All rows are made from the same 13 directions, up to rounding. Whole rows:
In the rows, 128 means zero.
[[138  99 177 116 125 104 124 117 137 109 138 157 129  75 119 163  91 159
  167 141 142 149  80 114]
 [179 146 102 141 183 153 167 145 148 107 142 167  81 176 148  68  91 174
  127 111 105 162  84 161]
 [123 113 187 121  69 103 115 144 126 139  85 116 183  88 137 157  89  89
  150 105  95 116 139 145]
 [148  73  95 152 122 105 102 107  89 126 167 163 134 144  99 142 121 155
  111  37 136 143 143 142]
 [136 158 185 120 121 156 121  96 126 101 149 136  88 110 146 160 150 138
  120 144 119 128 126  88]
 [127 118  71  90 142 106 134 191 120 133 157 122  79 130 182  59  62  96
  162  72  82 158 149 114]
 [107 118 154 124 119 162 150 158 124  92 110 113 123 114 135 149 153  90
  118 122  76  76 159 151]
 [109  94 115 104 135  90 113 119 108 109  91 122 130 106 137 123 106 114
  118 161 188 100 129 124]
 [134  80 144 137  90 120 169 179 189 182 151 113 165 141  79 131 172 117
  169 106  80 126 121 149]
 [106 181 150 140 131 170 213 100 154 121 152 125 155 182 137 127 140 170
  125 148  77 169 101 172]
 [ 92  69 146 130 120 120 165  59 136 108 107 145 179 145 117 148 128 121
   96 135 158  99 159 148]
 [104 130  96 172 140 147 107  98  49  91 134 144 126 126  89 187 133 160
  102 123 138 100 167 184]
 [100  75 122  93 111  76 129 103  87  93 136 118 123 129 138 136 126 130
  102 123 175 116 133 130]
 [142 162 137 136 156 152  91 150 155 104 120 116 142 121 116 120 132  89
  109 142 120 127 144 130]
 [148 173 113 132  97 141 123 141  76 122 160 107 107 185 160 113 164 139
   81  39  75 151 135 144]
 [118 103 137  99 127 123 172 136 166 126 175 125 116 139 136 112 146 132
  145 117 106 153 111 105]
 [150 130 144 109 155 105  66 121 109  46 106 122 156 123 139 121 124 109
   55 107 176 135 102 130]]

Rows cut short, each followed by the rest of it:
[156 132 136 132 120 135 125 113 120 131 101 142 107 148 158 105 112 121
 106 106 126 114]	[141 125]
[127 164 107 112 110  66 117 149  98 134 139  92 143 152 128 108  93 156
 134 153 156 181]	[ 90 175]
[117 185 132 121 138 151 115 147 110  95  81 103 140 126 171 110 103  86
 100 135 103 115]	[147 148]
[100 111 116 114 134 124 131 115 135 120 116 105 136 137 121 125 171 103
  98 162 166  95]	[148 115]
[133 125 140 144 147 129 109  88 130 112  88 146 138 122 116 136 100 120
 109 175 174 101]	[149 143]
[100 130 181 114  75 116 123 102 137 126 199  99 120 135 110 167 141  88
 132 130  91 143]	[209 124]
[100 107 112 151 145 166 179 138 117 139 106 153 132  92 109 169 155 179
 168 148 115  94]	[ 84 137]
[150 106 149  96  72  74 101 132 122 155 188 101  69 143 122 126 165 123
 131 119 147 140]	[144  89]
[ 82 126 121 145 127 141 151 137  90 101 110 111 149 114  94 180 157 146
 126 171 128  87]	[128 186]
[145 128  73 146 168 139 135 177 160 139 105 116 108 172 108  65 113  86
 120 161 126  96]	[175 180]
[126 138 153  66 102  94 157 203 179 102 164  47 103 182 147  65 160  59
 107 152  90 138]	[145 154]
[168 111 135 128 116  91 103 142 142 148  88 135 149 132 131  97  86 115
 129 114 150 132]	[112 141]
[142 195 174 169 157 183  61  72 167 101 144 143 189 123 103 158 120  85
  87 116 109 164]	[183 111]
[180 133 144 139 102 116 118  93 126 149 117 140 105 183 142  98 128 136
  89 106 149 128]	[138 130]
[173 144 138 120 177 138 106 114 191 112 104 141 143 145 142  76 138 117
  87 140 174 147]	[84 84]
[131 127 137 159 161 128 131 116 192 128 166 140 186 138  51 143 119 144
 146 169 139 173]	[118 167]
[156 132 129 134 172 143 143 111 167 101 168 156 113 160 121 100 115 148
 117 124 126 167]	[113 131]
[124 161 169 129 132 149 175 164 102  54 132 113 120 132 119 165 152 182
 120 160  89 128]	[ 58 210]
[131  85 101 122 135 119 158 142  97 104  53 138 132 146 162  94 110 126
  95 104 143  75]	[112 169]
[177 162 142 162 167 184 115 145 164 118 152 154 118 129 104 132 162 152
 125 108  96 149]	[ 91 116]
[122  65 101 150 155 141 172 102 169 165  84 178 179 125 122 110 102 137
 149 109 140 112]	[117 121]
[142 122 157 107 142 130 136 162 134  71 128 120 100 120 133 127 142 128
 115 143 120 114]	[ 95 145]
[120 127  96 141 108 122  64 177 110 139 166 101 188 116 103 141 140  73
 121  18  71 156]	[177 129]
[127 131 141 119 121 111 140  88  95  87 191 128  68 166 118 145 137 167
 104 152 146 144]	[143 154]
[148 151 113 160 161 172 112 162 146 136 126 149 137 107 115 128 117 125
 150 101  85 136]	[123 127]
[149 151 115 147 159 127  98 169 137  84 200 113 140 152  66 136 152 143
 111 113 110 178]	[112 180]
[128 149 147 127 127 134 113  86  89 109 138 149  88 106 149 156 104 155
 131 139 140 133]	[131 106]
[174 149 149 139 150 140 109 114 139 144 103 168 101  92 137 132 114 178
 153 154 161 140]	[57 83]
[161 129 151 127  96 122 147 127 125 138 113 121  98 171 141 109 151 138
 104 126 127 109]	[121 146]
[106  48 121 161 134 134 179  68 147 137 112 168 199 145  79 159 161 165
 113 116 161 103]	[115 151]
[ 90 101 144  98 104 133 170 106 127 113 143 118 127 139 162 130 150 104
 112 100 101 114]	[158 107]
[154 149 158 140 108 116  97 102  89  99 130 115 108 150 100 163 182 167
  78 160 177 113]	[103 152]
[183 168 188 148  30 124 144 136  81 181  79 117  45 168 164 126  96 131
 141 143  80  76]	[175 189]
[105 111 110 111 162 111 121  97 114  95 133 135 114 111 121 138 130 148
 117 177 194 124]	[111 109]
[153 131 107 141 117 128 107 117  64 103  99 129 108 170 149 115 141 133
  61  77 139  96]	[145 159]
[118 143 151 121 112 143 145 117 157 159 137 123 132 120 139 133 144 122
 150 139 110 138]	[128  89]
[101 108 110 140 137 152 123 114 136 122 152 123 130 139 103 140 159  86
 108 117 115 100]	[205 124]
[154 188 135 135 128 143 121 128 144 156 106 110 126 150 135 110 168 147
 112 167 150 137]	[ 85 111]
[148  96 118 143 164 105 114 149 143 117  95 158 147  98  98 122  57 136
 159 157 157 127]	[106 170]
[126  94 134  97 103  97 139 130 123 149 112 127 109 110 157 118 126 131
 146 126 149 116]	[105  90]
[166 119 152 153 129 148 120  96 134 104 141 144  93 174 102 131 160 127
  79 127 136  99]	[167 151]
[105 108 119  96 137 118 187 134 120  89 147 128  92 153 165  98  92 130
 130 129 104 133]	[136 157]
[ 90 106 103 126 148 129 117 108 102  81 133 121 154 130 117 144 142 108
  86 115 145 111]	[163 142]
[ 97  98 135  97 121 111 169 119 129 118  89 108 131 127 140 129 172 138
 113 184 177  86]	[ 90 120]
[109 129 153 106  64  95 167 122 112 141  82  99 167 167 180 100  82  91
 113 104  96 121]	[161 177]
[122 139 153 132 148 122  91  75 111  44 181 133 140 147 103 157 110 121
  73 125 144 159]	[171 162]
[133 120 152 142 102 131 131 128 142 153 147 130 149 121 102 156 153 140
 146 110 107 138]	[119 124]
[148 103 139  86  74  33  90 187 147 154 116  66 162 143 118  87 123  79
 124 131 161 143]	[116 147]
[111 131 172 106 108 123 107 110 135  90 173 110 128 126 135 145 119  75
 110 109  97 143]	[193 118]
[105 157  89 133 164 142  87 132 148 137 175 119 179 107 106 134 148 117
 133  99 125 184]	[125  80]
[136 113 161 139 147 130 107  95 149 130 142 169  82  74 102 162  70 132
 182 195 152 121]	[159 106]
[158 146 140 135 112 163 157 119 177 192 114 143 115 156 167  84 131 110
 141  99  87 130]	[143  83]
[120 131 138 135 109 108 154 104 114 139 113 137 139 137 131 134  76 152
 148 153 132 138]	[129 170]
[118 166  68 146 169 140 118 150 116 136 173 130  99 131 111 116  92 141
 161 143 112 164]	[151 146]
[115 168 190 117  73 128 124 127 102 146  61 102 137  83 158 169 132 125
 145 177 127  93]	[106 118]
[176 106 151 156 142 141 103 109 169 114 130 162 161 151 106 115 112 105
  96  73 116 138]	[151 140]
[105 105 102 145 173 157 172  95 121  97  99 155 126 138 118 134 137 159
 109 168 159  89]	[120 155]
[148 118 152 131 158 161 129 133 126  95 118 171  73  81 146 142  92 137
 154 133 109 105]	[121 111]
[102 102 110  85 177 121 140 162 160  90  93 117 132  95 153  92 115  91
 130 168 156 108]	[103 104]
[104 145 140 105 142 119 130 115 148 116 183 103  77 122 101 145 162 137
 143 228 168 136]	[135 104]
[149 150 158 147 165 139  87 127 135  66 126 144 127 112 102 143  74 110
 116 160 128 132]	[153 174]
[ 66 108 142 111 103 117 151 101 114 120 176 120 140 104 122 174 115 121
 157 131 105 142]	[170 124]
[104 149 190 124 100 149 152  53 138 123 155 129 139 132 133 174 170 147
 113 151 129 140]	[131  93]
[ 54 129 108 111 160 137 145 150 122  69 171  91 154 107  96 164 162 117
 126 166 118 131]	[136 152]
[145 160 135 136 154 131  71  94 141 142 118 146 114  93 123 134 101 124
 139 178 179 139]	[134  77]
[147  64  85 158 181 152 144 132 133 106 150 182 105 131  91 128 137 161
 128  89 130 110]	[120 141]
[122 130 143 134 155 181 157 141 166 118 171 151  94 107 126 138 125 120
 166 123  64 133]	[149 107]
[102 163 107 163 147 160 108 154  84 102 133 122 162  95  90 185 142 152
 136 122  99 130]	[115 171]
[160  78 163 119 100  89 135 143 114 123 100 145  71 114 129 129  78 134
 155 157 143  87]	[130 163]
[186 112 195 137 118 135 168  99 216 165 129 163 114 154 115 108 131 152
 149 161 133 140]	[ 94 112]
[102 194 138 143 122 180 164 121 127 136  55 109 154 150 173 112 107  90
 112 156  81  94]	[170 164]
[133 159 142 139 100 111 119 123  86 138 113 131 127 117 137 148  75 155
 151 136 121 143]	[120 163]
[116 159 167 102  92 115 146  55  96 136 130 135  77 133 186 135  94 152
 131 165 150 138]	[141  93]
[159 141 135 163 110 144 135 135 122 172 161 151  66 131 102 147 113 163
 179 140  94 129]	[148 146]
[131 187 112 157 124 140 161 110 110 152 145 124 113 179 117 126 124 185
 134 165 121 156]	[117 180]
[141 130 126 148 114 122 164 105 148 164 144 145 158 171 120 113 107 161
 140 105 111 169]	[115 155]
